The rows are grouped in 4 different ways at once. Each group adds its own fixed numbers to the row, and there is some noise. The rows also spread widely along 14 directions, which tell nothing about the answers.
(in the rows, 128 means zero)
Some rows, each with its group in each grouping after it:
[ 73 169 172 125 140 129 136 138 130 145 132 167 118 143 151 126 120 158
 127  99 142 128 137 138 141]
z_314 z_93 z_499 D
[113 153 125 125  89 187 124 108 133 145 109 109  56 130  85 141 124 135
 134  94 127  97  93 148 101]
z_970 z_619 z_724 Z
[ 80 124 130 154 133 132 110 164 120 149 130 120 140 134 139 136  96 155
 137 102 137 150 187 134 140]
z_15 z_849 z_567 Y
[102  72 162 136 107 157  93 163 143 133 102 116 156 161 126 128 129 157
 141 126 143 128 171 127 135]
z_314 z_90 z_539 L
[145 122  84 100 127 134 135  95 156 111 119 109 141 101 111  80 131  59
 127 147 141 134 124  89 115]
z_330 z_124 z_724 L
[102 129 170  78 125  81 137 183  99 157 121 154 174 168 178 149 125 144
  59 146 127  70 133 127 203]
z_571 z_93 z_499 Z
[101 156 110 188 131  79  93 129 124 123 148 154 121 128 145 193 116 151
 170 128 136 165 156 123 167]
z_571 z_124 z_567 D
[116 125 110 122 144 143 125 123 227  77 125 144 142 114 119 102 114  82
 152 147 163 126  87  84  92]
z_15 z_793 z_539 J
[135  87 124  58 129 124 159 113 145 128  82  99 176 183 121  56 146 146
  75 105 130 109 131 190 141]
z_330 z_90 z_539 J
[110 125 118 152 102 111 126 155  85 167 138  94 154 132 142 158 104 135
 117 113 111 133 135 124 121]
z_970 z_619 z_724 Y
[151 113 180 115  67 128 105 138  84 131 158  73 105 136 160 127 132 116
 154 142 177 128 158  22 142]
z_15 z_849 z_539 L
[ 63 145 139  58 139 192 118 132 171 118  96 138  82 130 142  38 158 117
 129  97 184 131 197 113 126]
z_15 z_793 z_539 J
[ 95 134 182 139 160 121 139 194 118 124 112 139 137 142 197 151 118 122
  45 167  80  65 133 164 165]
z_15 z_619 z_499 L
[102 148 169 116 170  97 145 121 127 108 142 140 142 115 167 128  90 122
  94 140 126  87 130 141 151]
z_15 z_90 z_539 J
[133 124 142 149 131 107 129 111 137  96 120 120 139 133 155 122 129 135
 136 133 124 143 132 127 136]
z_314 z_124 z_724 L
[130 119 150  97 174 120 112 131 138  82 131 127 111 129 126 123 152 130
 139 136 111 114 127 125 115]
z_314 z_849 z_539 L
[ 79 200 144 118 124 136 141 159 135 232 187 132 178 158 121  67 123 109
 111 121 158 157 129  65  88]
z_15 z_124 z_724 D
[153 140 102 124 158  70 166  97 143 114 122 140 188 114 159  89 140  92
  87 167 114 163 110 155 139]
z_330 z_793 z_724 L
[123 135 132 131 135 117 127 112 116 112 140 133 101 100 157 137 122 114
 128 133 133 129 122 119 125]
z_15 z_793 z_724 D
[177 144 132 161 155 110 114  59 108 118 162 128  86  94 113 144 157  69
 142 208 118 128 132 115 116]
z_15 z_124 z_539 D
[121 116 138 167 149 112  97 142 110  95 104 170 116 111 174 183 124 108
 122 181 108 120 153 136 166]
z_330 z_849 z_539 D
[141 132 115 133 131  79 146  70 111 112 146  90 117 129 126 146 121 133
 134 120 126 123 126 156 142]
z_15 z_93 z_539 D
[134 166 101 108 113 122 152  98 160 109  97 126  95 186 136 126 167 120
  99 143 124 114 109 170 167]
z_571 z_93 z_724 J
[116  86 207  78 167 158  94 161 167  59  94 113 139 169 164  86 149 130
 103 156 132  75 156 134 125]
z_571 z_619 z_539 J
[110 126 129  86 157 116  99 148 141 122 129 124 142 160  98 120 150 114
 121 147 127  93 147 123 158]
z_330 z_124 z_539 Z
[127 143 105 124 154 107 153  80 178  56  97  84  96 154 121 100 126 118
 132 108 119 104 146 173 142]
z_314 z_124 z_539 Y
[115 118  99 122 118 140 118 167 108 176 116 179 147 101 124 160 135  97
  96 157 105 121  94 112 132]
z_330 z_619 z_567 Z
[154  89 151 106 212 117 128 128  86  59  91 124  95  69 187 150 128  97
  68 166  59  84 145 183 115]
z_314 z_793 z_567 J
[ 99 141 116 110 143 122 136 103 119 140 104 164 132  96 152 108 129 138
 116 114 130 150 129 148 123]
z_970 z_93 z_724 Z
[110 152  45 119 176 114 173 127 136 104  97  93  94 124 143 131 119 134
  71  78  52 107  84 210  95]
z_15 z_124 z_724 J
[167 109 196 104 133 133 117 109  72 115 143 122 107  87 153 131 116 133
 125 132 148 119 128 102 106]
z_571 z_793 z_567 J
[145 126  93  92 135 142 140  74 127 153 139  89 141  96  59  88 102  92
 129 112 134 121 117 121  86]
z_330 z_124 z_724 Z
[134 110 150 133 107 145 134 131  99 139 107 133 129 139 168 113 153 179
 129 103 127 173 110 122  84]
z_314 z_93 z_539 J
[154 170 125 134 150  86 164  41 104 124 175 108 112  86  92 133 102 129
 147 102 117 133  90 141 108]
z_314 z_124 z_724 L
[169 143 127 159 108  83 143 113 111  95 109 107 109 156 185 142 147 116
 113 152 118 154 116 132 157]
z_330 z_849 z_567 D
[121 138 133 176 118 136 110 119 138  87  77 162  66 140 181 156 157 115
 133 164 122 146 171 150 176]
z_314 z_849 z_567 D
[176  97 116  95 125 182  98 117 107  90 102 136  49 118 115 135 191  86
 121 178 109 104  93 122 114]
z_330 z_90 z_724 Y
[169 151 123 139 142 100 135  78 114  95 142 117  95 122 146 132 154 151
 144 129 126 174 100 131 100]
z_571 z_93 z_499 J

New rows. What belongs after each?
[143 114 114  73 123 158 111 137 138 120 116  81  80 163  86 105 197 105
 133 136 119 113 142 123 110]
z_314 z_793 z_539 L
[ 77  99  97 157 126 125  79 181 114 171 137 134 162 151 116 187 136 128
 141 146  98 138 175 133 145]
z_314 z_619 z_724 D
[124 127 158 125 158 115 118 144 108 130 126 133 148 157 145 146 120 158
  96 139 104 113 139 168 138]
z_571 z_849 z_724 J
[102  99 106 165  72 197  94 172 123 202 105 138 134 139 108 164 118 127
 123 144 127 138 153 127 125]
z_571 z_90 z_724 L
[101 157 110 151 178  88  92 159 185 109 161 114 146 149  84 183 121  80
 156 176 112 113 152 115 150]
z_314 z_793 z_567 Z
[154  91 148  65 106 149 172 119 112 128  91  73 147  97 145  71  76  57
  62 125 134  41 121  96 101]
z_970 z_124 z_539 Y
[153  97 161 109 154 207 120  95 136 150 121 125 120 138  58  90 149 144
 121 129 107 125  96 185  43]
z_314 z_90 z_724 J
[101 138 109 112 121 180 102 161 105 172 127 125  99 134 114 154 139 119
 120 128 114 123 141 113 103]
z_571 z_93 z_724 J
[122 134 110 127  85 136 142 111 134 137 106 120 113 118 162 107 114  97
 114 134 157 134 143  92 148]
z_15 z_849 z_724 Z
[109 112 158 114 158  96 133 110 129 132 169 104 190 123 106 122  89 153
 135 111 141 124 132 143 128]
z_15 z_93 z_724 L
[118 124 171 110 136 115 136 108 143 126 128 101 168 142 136  85  99 169
 119  94 146 127 134 145 106]
z_571 z_619 z_539 Z
[158  76  77 121 116 133 108 127 117  89 102 123  74 100 140 164 147 101
 135 141 110 119  99 114 116]
z_15 z_849 z_567 D
[120  89 121 123 122 189 128  56 126 130  96 125  99  53 113  85  83 143
 137  88 152 140 152 161  89]
z_15 z_90 z_724 Z
[114 119  76 100  86  97 148 132 121 117  84  97  98 180 172 139 167 128
  94 116 121 104 144 156 192]
z_15 z_93 z_539 D
[146 106 128 148 107 112 121 122 133 114 120 129 139 134 189  90 158 142
 141 133 149 184 116  84  99]
z_15 z_124 z_539 D
[124 116 154  73 119 134 111 147  88 131 144  72  91 162 118 126 148 153
 132  91 133 104 146 103 125]
z_314 z_90 z_499 J
[128 124  99 159 136 172 113 150 139 135 110 119 108 103 114 139 126 102
 127 141  98 155 114 132  81]
z_330 z_90 z_567 L
[146 126 193 186  75 143 137 120 116 135 123 121 111 159 129 171 117 179
 133 118 119 124  87 162 138]
z_314 z_619 z_567 L
[175 152  96 189  67  88 105 108 123 153 157  93  92 199  78 214 163 160
 168 147 126 160  88 137 159]
z_571 z_90 z_567 Z
[115 131 100 211 120 168  93 182 117 178 130 128 128 118 113 176 110 107
 136 151  96 161 122 100  73]
z_330 z_124 z_499 D
[107 166 169 130 121 137  80 190 100 129 155  95  77 179 141 155 154 112
 139 148 130 105 158  66 150]
z_330 z_124 z_499 D
[145 108 170 123 113 104 120 114 114 101 148 119 143 131 145 136 143 147
 149 131 135 135 100 101 130]
z_314 z_619 z_724 L
[125 100 192  52 181  99 123 133 109  75 126  99 143 152 147  95 141 143
  92 117 115  76 134 166 149]
z_330 z_619 z_567 D
[115 133 104 186  74 114 113 181 130 175 145 193 150 131 160 209 126  98
 128 182 135 142  70  71 153]
z_15 z_793 z_724 D
[181 182  99 119 108 102 135  77 147  68 136 114  62 130 145 105 185  71
 162 160 158 166  81  48 131]
z_330 z_124 z_567 J
[ 86 133 111 200 117 157 108 152 165 121 126 138 129  94 163 143  91 132
 165 113 142 188 120  89  80]
z_15 z_619 z_567 J
[107 117 166 135 157 145 110 143  73 150  99 156  95 124 144 144 143 185
 101 110  90 123 160 192 136]
z_314 z_124 z_567 Z
[164 135 136 151  95  79 112 103  80 132 159 165 124 106 171 154 154 119
 154 166 160 180 104  60 154]
z_330 z_90 z_499 D
[175 119 121  97 122 167 111 122 122  98 114  68  73 115 114 102 160  43
 127 179 126 117 152  74 110]
z_330 z_849 z_567 L
[147 140 142 195 141 128 134 126 107 130 122 136  87 144 138 204 129 140
  89 176  65  99  85 200 134]
z_15 z_90 z_539 J
[169 131 110 165  94 101 149  83  86 169 123  86 150 124 134 137 125  81
  93 185 107 138 152 136 146]
z_330 z_619 z_539 Z
[ 96 166 146 131 144  67 150 148 145 104 132 133 157 175 172 153 133 130
 102 143 109 108 125 146 190]
z_314 z_93 z_724 L
[113 137 126 136 145  94 126  95 103 125 146 162 110  86 154 139 132 149
 143 117 141 160 132 137 129]
z_15 z_793 z_539 D
[144  76 182 158 151 148  83  81  82 143 126 204 134  80 127 152 144 162
 139 174 124 150 151 177 119]
z_571 z_619 z_539 D
[ 92 134 111 103 108 181 103 161 157 141  97 110  75 159 107 118 148 115
 132 104 135 112 136 127 110]
z_970 z_90 z_567 D
[124 164  63 111 153  77 116  88 131 112 167  70 106 135  78 142 125 150
 168  77 121 145 127 131 117]
z_571 z_124 z_724 Z
[120 121 129 113 154 115 128 142 138 119 120 108 133 136 146 109 121 128
 100 132 120 116 141 131 127]
z_15 z_849 z_499 Z
[ 94 158  98 122 154 156 129 122 118 148 117 161  74 102 112 135 163 136
 122 108  91 146 131 177 112]
z_314 z_619 z_567 L
[116 139 138 144 129 147 117 173  93 156 118 142 106  87 168 159 111 103
  94 149 108 128 151 113 120]
z_571 z_793 z_567 L
[ 93 123 154 121 138 170 131 170 137 180 126 104 188 149 102  93  98 132
  98 109 117 126 137 147  86]
z_330 z_619 z_567 J
[ 87 181 151 121 147 128 115 163 152 164 140 155 142 187 125 115 150 145
 115 135 135 127 142 127 139]
z_571 z_124 z_539 J
[146 114  87 170 125 122 129 131 116 138 104 112 143 115 150 128 125 105
 113 141 101 170 124 131  97]
z_330 z_124 z_567 D
[116 118 173 190 144  98  89 151 127 117 172  63 203 159 138 133  97 133
 160 155 136 171 182  98 121]
z_330 z_619 z_724 Y
[197  83 161 116 142 116 131  76 121  65  93 189 129  76 191  93 167  94
 111 195 139 148  85 115 115]
z_330 z_793 z_539 D
[201 153 157 187  80  92 142 118 122 155 139 159 158 183 166 146 169 129
 112 204 136 186  69 102 137]
z_571 z_849 z_567 J
[106 124  99 161 124 160 136 154 127 139  85 119 101 140 152 134 130 131
  85 123  96 130 142 189 122]
z_15 z_793 z_724 Y
[137 146 105  97 150  46 133 136  84 130 172  74 118 155 133 164 147 147
 108 121  93 107 108 130 146]
z_15 z_90 z_539 Z
[155 139 175 110 117 149 140  98 130 115 107 106 109 167 157  78 161 143
 110 137 146 141 132 134 106]
z_571 z_93 z_539 J
[123 121 110 173 120 140 114 128 135 115  98 101 124 140 162 113 123 134
 127 128 127 168 179 138 118]
z_571 z_124 z_724 Y
[ 74 140 123 139 110 190 122 150 167 128  70 123 102 127 158  86 111  97
 116 114 150 138 186 127 117]
z_330 z_793 z_539 D
[104 163 140 189 171  96 146 111 149  75 130 122 123  78 175 156  74 124
 134 118  98 141 126 148 116]
z_314 z_619 z_567 L
[151 161 128  87 199  73 146 108 148  95 146  78 155 167 135  61 173 102
  98 148 106 151 127 160 105]
z_330 z_793 z_724 D
[ 96 131 214 132 111 184  69 143 153 125 136 147 101 137 107 146 109 134
 165 144 178  93 161  92 149]
z_571 z_619 z_567 Z
[154  99 141 118 154 111 121 125  70 111 129 105 102 127 160 145 159 150
 101 140  95 131 131 170 124]
z_15 z_793 z_724 J
[116 191 119 106 169  79 164 114 149 118 139 123 144 148 163 104 129 108
  85 130 110 124 106 148 123]
z_571 z_93 z_724 D
[ 97 158 126 172 116 188  96 131 103 186 161 111  96  83 106 137 116 104
 176 124 137 186 173  66  59]
z_314 z_619 z_567 J
[118 173 139 145 142 119 128 109 164 137 176  83 140 163 112  92 138 117
 145 135 135 156 119 115  87]
z_15 z_619 z_724 D
[ 87  98 157 124 100 180 105 199 147 141  67 153 137 152 187 126 123  97
  75 163 130  84 169 125 158]
z_571 z_619 z_567 D
[ 86 167 162 124 145 116 108 204 151 130 132 111 138 187 169 131 136 139
  95 139 116 108 142 110 140]
z_571 z_619 z_499 Z
[135  57 167 114 156 125 117 155 138 133 100 164 221 122 157 129 108  86
  71 204 115  80 140 136 131]
z_571 z_93 z_539 D
[110 138 161 100 133 166 110 165 100 138 108 139  75 122 157 134 137 123
  95 123 124 101 144 132 119]
z_571 z_793 z_567 D
[128 166 184 131 101 112 152  88  94 155 130 110 133 141 143 112 107 132
 111 127 162 131 164 133 175]
z_330 z_93 z_567 Z
[183  98 119  99 104  68 139  71 122  89 133 153 154  94 183 110 150 104
 132 158 159 147  76  70 128]
z_571 z_619 z_539 D
[145  98  87 159  85 150 124  94 178 144  79 109 125 195 104  88 184 125
 131 155 139 162 157 175 142]
z_15 z_124 z_539 D
[ 81 126 111  70 132 162 153 150 160 127  82 108 110 124 151  84 106  70
  68 115 130  59 164 141 138]
z_15 z_793 z_539 D
[106 140 117 193 115 142 130 151 163 133 106 105 132 127 167 112  91 135
 123 115 133 160 136 109  96]
z_15 z_124 z_499 Z
[136 122 186 121 142 135 122 108 147 107 135 136 136 130 157  99 128  89
 107 183 149  98 128 114 136]
z_15 z_90 z_724 D
[ 65 156  87 126 119 141 128 161 138 151 115  69  96 169 126 134 112 148
 108  79 113 109 164 162 146]
z_15 z_90 z_724 Z
[129 135 186  85 187 125 117 114  61  92 128 117  47 140 142 128 174 194
 115  94  93 113 153 202 135]
z_314 z_90 z_567 Y
[110 162 144 136 180  74 147 106 128 105 122 130 139 153 154 146 134 135
 102 147 101 124 164 195 176]
z_314 z_93 z_567 J
[108 132 102 134 119 123 129 143 132 105 104 102 104 137 145 132 122 147
 123  96 122 139 135 147 146]
z_330 z_90 z_499 L
[123 106 117  91 151 125 135 144 130 157 117 135 160 111 109 125 123  97
  93 143 109 102 129 134 119]
z_314 z_793 z_567 Z
[119 119  87 141 149 121 117 124 169 107 118 145 145  80 141 124 110  96
 148 139 130 162 118  86  93]
z_314 z_90 z_567 Z
[116 113 153 144 128 163 107 160  65 174 135 101 104 135 105 189 114 153
 115 116  86 106 151 168 107]
z_314 z_793 z_724 J
[139 130 112 101 111 147 120 119 124 117 124 116  60 133 115 137 163 128
 126 123 128 109  91 128 125]
z_15 z_793 z_724 Z
[139 150 150 129 103 113 163  85 157  79  82  76  98 213 176  63 183 160
 112 110 136 150 158 181 158]
z_314 z_619 z_539 Y
[177 147 119  67  80 182 161  65  69 190 110 136  64 116 120  69 186  88
  79 137 135 130  97 126 104]
z_330 z_90 z_724 D
[146 125 134 107 123  78 145  61 120 134 163 121 176 107 139  92 128  96
 134 160 169 147 147  91 148]
z_15 z_619 z_539 J
[160 125 240 115 134 113 112 150  83 114 159 139 156 148 176 132 147 123
 104 190 134  98  95  78 137]
z_330 z_619 z_539 J
[106 119 121 146  99 164 118 129 123 135 100  76  81 126 143 120 105 148
 129  90 139 138 168 136 121]
z_15 z_90 z_567 Z
[ 89 134 162  60 137 146 122 164  48 172 122 148  80  88 173 117 139 141
  79 102 133 102 171 118 146]
z_15 z_793 z_567 Z
[126 145 151 146 113  59 135 111 129 111 145 127 139 147 169 146 123 148
 132 137 158 136 129 115 182]
z_15 z_793 z_539 Z
[136  71 134  93 145  94 136 167 162 109  90 129 209 182 139 141 111 108
  58 172 100  40 112 163 174]
z_571 z_124 z_539 J
[118 129  95 103 176 168  97 134 169  91 107 147  78  93 128 125 144  65
 121 164 108 101 123 112  82]
z_571 z_90 z_539 D
[ 96 128  89  68 164 140 145 104 130 153 105 127 122 116  81 101 127  94
  99 112 112  88 176 175 146]
z_314 z_124 z_567 J
[121 142 123 148 102 178 130 108  91 185 120 118 104 108 123 123 111 103
 124 133 128 149 179 115 106]
z_314 z_849 z_724 J
[152  90 106  95 133  97 111 117 107  81 124 133  90 114 149 149 156 128
 141 129 127 124 107 116 146]
z_15 z_849 z_567 D
[107  85 166 147 147 142  75 138 179  54 109 127 112 156 142 138 147 136
 157 156 135 106 146 142 143]
z_15 z_619 z_539 D
[135 103 170 146 144 150  85 118 117  89  95 104  96 126 186  71 171 147
 152 134 141 185 187 112  78]
z_970 z_124 z_539 D
[113  93  79 121 141 105 137 133 198  70  98 173 145 104 127 172  99 103
 113 138 108  61  34 145 145]
z_15 z_619 z_539 Z
[ 84 173 169 143 156 139 111 166 123 133 113 190 106 134 186 132 147 125
 100 155 122 139 144 139 157]
z_330 z_90 z_567 D
[127 135 127 116 161 122 149 104 121 118  99 113 104 126 157  84 141 153
  89 108 105 131 135 177 111]
z_15 z_124 z_539 Z
[159  96 133 152 158  95 112  85  98  79 134  99 122 124 116 159 136 183
 155 109  99 164 111 190 116]
z_330 z_619 z_567 J
[144 108 120 141 109 107 133 139 126 129 133  63 141 139 138 147 108  91
 105 159 117 107 146 120 150]
z_15 z_90 z_567 L
[ 76 145 145 108 165  96  89 165 103 150 173 102 141 131 102 170  76 153
 142 102 137  95 192 112 156]
z_571 z_849 z_499 Z
[103 165 171 124 160 110 142 132  98  90 117 132  89 117 173 159 116 134
  94 129 100  85 138 164 171]
z_330 z_93 z_539 L
[147 129 137 152 138 139  94 132 124 128 147  71 127 160  93 143 147 120
 147 160 109 149 132 119  97]
z_330 z_93 z_724 Z
[132 143 141 116  84 112 133 148 126 139 121  91 150 147 177  93 128  91
 112 145 168 144 152  49 140]
z_330 z_793 z_539 Z
[155 128 116 151 124  87  88 116 124 106 125 119  94 185 122 161 187 170
 155 157 128 163 157 151 178]
z_571 z_849 z_499 Z
[101 121  81 116 115 149 118 128 179 121  84 135 109 145 129 100 164  92
 138 136 144 142 170 126 134]
z_314 z_793 z_539 D
[143  84 148 135 128 138 125 130 101  77  94 125 110  75 170 155  72 123
 120 110 120 102 107 124 113]
z_330 z_849 z_567 D
